The rows of a group lie close to one hidden flat surface of 9 dimensions, which passes through zero. Surfaces can cross.
In the rows, 128 means zero.
Known rows, each followed by its group:
[ 74 142  93 115 135 112 129 154 178 131 165 141 117 130  89 170] | (2)
[122 126 141 111  88 107  73 131  89 129 145 163 131 172  61  60] | (3)
[ 96 136 116  84 114 112 141 124  90 106 161 147 139 128 188 192] | (0)
[116 156 107 123 103 117  88 120 114  44 113 159  87  94  83 113] | (3)
[195 147  85 134 139 113 178 149 142 120 124 115 146  87 221 192] | (3)
[213 109  94 105 128 149 121 111 190 108 103 155 117 130 161  99] | (2)
[152 171 110 134 136 145 145 151 109  81 141 106 115 119 146 176] | (0)
[161 134 138 117 183 105 150 121 133 122 103 175 126 142 112 115] | (1)
[161 108 171 137 107  99 132  76  95 108  85 177 185 115 147 129] | (1)
[ 83 156 175 191 139 115 150 136 139 169 117 125 137 111  96 124] | (3)
[209 160 160 162  82 156 135  93 110  90  90 158 153 124 175 130] | (2)
[123 118 140 150 112 148  93 105 139 164 142 168 130 161 132 146] | (1)
[ 87 156 122 122 115 122 152 152 112 129  99  77  71  72 151 104] | (0)
[194 115 164 167 117 157 130  84 150  98  92 145 163 117 151 110] | (2)
[125 112 112 136  87 141 118 138  91 176  92  63  95 130  98 143] | (0)
[135 115 146 137 142 127 135 108 194 106 124 159 145  97 142  62] | (0)
[ 97 163 151 112 156 118 160 104 111 120  92 181 100 147 108 186] | (0)
[192 127  97 132 141 146 118 114 199 132  96 175 104 144 110 125] | (2)
[ 93 104 156 132  99 133 145  88 131 179  69 120 120 119 125 140] | (1)
[ 97 164 139 133 152  83 163 181 111 193 125 107 112 132  95  93] | (3)
[132  96 143 108 201 114 106 108  62 104 119 140 118 127 161 124] | (1)
[ 93 134 157 167 193 102 158 155 152 170 150 118 154 127 107 117] | (0)
[133 167  94 107 121 147 102 139  85 105 139 148  73 153 142 190] | (2)
[118 129 152 168 210 110 127 157 112 170 131 109 112 124 117  95] | (2)
[162  87 112  66 141 125 116 110 152 137 141 172 147 191 106 109] | (1)
[108 121 137 109 176 106 106 139 130 122 187 172 140 150 144  85] | (0)
[150 137 155 156 118 113 165  93  97 101  36 120 129  68 148 146] | (1)
[123  81 151 154  72 138  83  63 137 158  65 151 115  98 154  99] | (0)
[111 140 167 143 174  90 173 140 103 123 114 111 156 101 115 109] | (1)
[126 113 117 177 103 138  99 108 224 159  98 163 122 125  53 141] | (2)
[156 139 131  99 158  87 180 130 142  99  70 135 125  95 111  82] | (1)
[151 117 127  72  54 123 142  99 129  92 140 162 185 145 156 130] | (2)
[148 143 103 114 113 126 141 154 110  78 160  87 150 116 132 140] | (1)
[130 110 154 162 127 179  99  93 128  87 154 129 161 143 128 161] | (3)
[132 147 120  72 135 124 201 127 194  92 104 138 139 133  82 106] | (0)
[132 109 143 140 137 169 107  84 151  85 130 149 140 132 129 148] | (3)
[130 123 111  62 110 101 212 159 137 185 129  87 161 153 136 130] | (3)
[150 101 109 104 183 136 143 161 180 140 160  96 149 170  55  90] | (0)
[ 64 139 146 114 105 104 102 119 115 131 116 162 104 137  66  87] | (3)
[183 129  77 113 131 175 115 109 169 124  79 139  61 147 121 166] | (1)
[157 172 108 141 114 139 177 144 189 100 106 115 118  84 150 135] | (2)
[150 130 110 157 154 147  79 139 109  87 132 112  93 109 123 112] | (3)
[156 125 134 173 134 163 144 131 152 114 117  78 151 109 120 138] | (3)
[126 107 139  74 141 115 169 109 151 116 128 143 174 158 100 126] | (2)

New rows, each followed by its group:
[ 74 163 167 135 132 102 127 111 127 112 130 204 129 135  96 132] | (3)
[163 148 109  95 166 152 143 138  92 104 113 110  75 142 155 139] | (2)
[ 85 141 153 164 155 137 155 121 169  98 144 128 164 114  87 172] | (2)
[146 149 134 188 113 156 107 128 119 107 125 110 115  88 176 131] | (2)
[105 107 149 161 196 156 151 119 180 114 108  93 132 109  80 133] | (2)
[175 118 141 155 107 117 114 122 151 155 112 151 155 136 102  72] | (3)
[182 107 153 145 128 108 121 123 117 174 103 135 142 133 148  53] | (2)
[ 88 122 127 109 126 123 116 124 126 128 110 119  80  89 162  69] | (0)
[143 114 161 185 191 142  95  94 172 143  96 178 101 115 138  95] | (3)
[ 96  65 133 110 111 131 117 102 165  78 181 103 203  93 169 111] | (2)
[157  84 123 128  84 140 117 124 134 189 121  84 151 138 142 104] | (3)
[133 130 123 130 165 114 120 143 126 168 116 138  98 148 101 115] | (2)
[ 94  85 146 135 101 149 116  75 161 162 100 146 132 115 164 145] | (3)
[133 127 123 144 180 158 134 141 142 141  89  75  77 129  64 126] | (0)
[146 140 156 179 170 174 142 158 113 111 179  61 171 161  94 146] | (3)
[135 144 101 128 151 110 102 153 112 165 137 152  77 151 125 130] | (2)
[181  76 130 118  70 165 138 100 158 142 128  95 197 152 137 134] | (3)
[184 113 124 112 187 135 157 146 132 161 161 125 156 172 180 141] | (3)
[183 124 128 131 101 142 160 119 106  74 117  92 188 121 117 172] | (1)
[122 160 148 185  67 123 114 127 108 139 124 134 136 101 138 137] | (2)
[128 124 120 136 132 131 105 132 119 102 161 117 138 102 186 117] | (2)
[103 117 157 144 202 159 152 119 159 152 123 115 115 139 124 127] | (3)
[139 102 151 121 138 166 148  87 137  81 107 110 155 130 119 142] | (2)
[183  91 157 132 162 138 115  97 120 117 120 148 157 148 157  89] | (2)
[162 173 107 108 151 103 145 134 122  60 148 186 136 126 158 175] | (3)
[ 87 100  98 123 114 173  76 101 157  71 158 130 119 121 124 197] | (2)
[172  77 139  94 146 166 109  81 106 118  85 126 117 166 120 114] | (2)
[144  84 142 119 208 148  95 102 125  92 168 152 153 162 141 135] | (2)
[141 105 129 175 152 162  94 111 141 133 117 106 109 103 156 133] | (3)
[ 92 192 149 135 115  97 159 157  86 151  87 128  75 123  89 110] | (0)
[114  92 150  85 114 146 117  92  64 112 118 117 140 167 114 145] | (2)
[115 113 149 145 167 127 128  96 152 120 142 164 161 122 163 164] | (0)
[111 179 123 148  69 105 129 151 113 144 141 150 126 118 136 146] | (2)
[126  81 130 147 101 174  46  80  97 111 121 131 111 137 130 154] | (2)
[136 114 125  66 158 133 157 113 135 106 119 140 135 167 100 140] | (2)
[ 60 156 131 167 116  89 101 169 102 152 196 137 139 109 138 148] | (2)
[192 179 105 134 166  98 118 176 105  83 149 149 118 137 100  91] | (3)
[106 157 119 155 105 138 154 138 174 104 125 106 127  81 125 158] | (2)
[154 123  90 111  52 160 138 123 152 113 115  90 133 129 117 160] | (1)
[114  79 135 116  65 100 105 121 122 200 133 128 168 148 109  84] | (0)
[134  82  96  79  67 118 106 111 158 125 147 138 156 123 154 101] | (2)
[130 115  99  91 159 128 146 164 126 141 161  96 141 171  82 146] | (0)
[132 136 118 147 103 133  66 118  97 133 152 172 109 150 140 160] | (2)
[ 49 133 164  97 150 120 166 134 130 170 132 129 123 159  86 118] | (3)
[ 98 110 121 145 180 150 129 126 189  80 162 113 145 102 123 155] | (2)
[135 153 152 171  93 101 175 146 159 145 129 119 188  98 128 117] | (0)
[ 85 119 106 120 176 139 128 154 127 125 134  72  81 106 124 131] | (2)
[ 96 115 154 153 124 117 101 113 119 153 138 149 151 148  81 146] | (2)
[139 117  80  72 142 162 117 127 125 101 114 104  65 137 136 151] | (2)
[159 151 137 179  62 137  93 120  68 139 108 133 122 128 138 163] | (0)
[102 126 112 155 117 142  82 119 147 124 143 152 113 130 106 172] | (2)
[ 93  80 116  76  67 128 112 110  98 163  92  87 106 141  94 112] | (2)
[158 121 144 127 161 181 164 114 190  65 112  97 154 150  47  99] | (3)
[ 86 145 143 121  91 135 153  98 148  72 115 148 147 108 103 172] | (3)
[114 151 164 141 189 148 126 128 111  89 182 156 149 175 110 158] | (3)
[121 107 155  97 144  90  99 122  57 179 143 174 142 199  97 120] | (2)
[105 109  92  86  83 106 112 130 165 142 156 154 142 136 117 131] | (2)
[ 82 146 164 126 158 102 135 148  41 145 160 125 135 159 117 147] | (2)
[196 103 139 149 145 169 147 123 154 128 146  98 182 155 141 134] | (3)
[102 103 171 155 158 125 121 115 120 126 148 120 176 122 118 115] | (2)
[136 149 147 182 222 143 127 154 107 122 137 100  95 108 149 124] | (2)
[180 159 155 156 181 117 151 149  90 135 124 128 127 124 176  93] | (2)
[166 158 148 151 156 136 180 138 144  94 117 107 147  91 168 108] | (2)
[ 97 127 135 137 118 113 178 135 198 125 126 109 170  94  96 120] | (2)
[141 129  91 137  93 128  94 145 127 146 126 115  88 103 165 107] | (2)
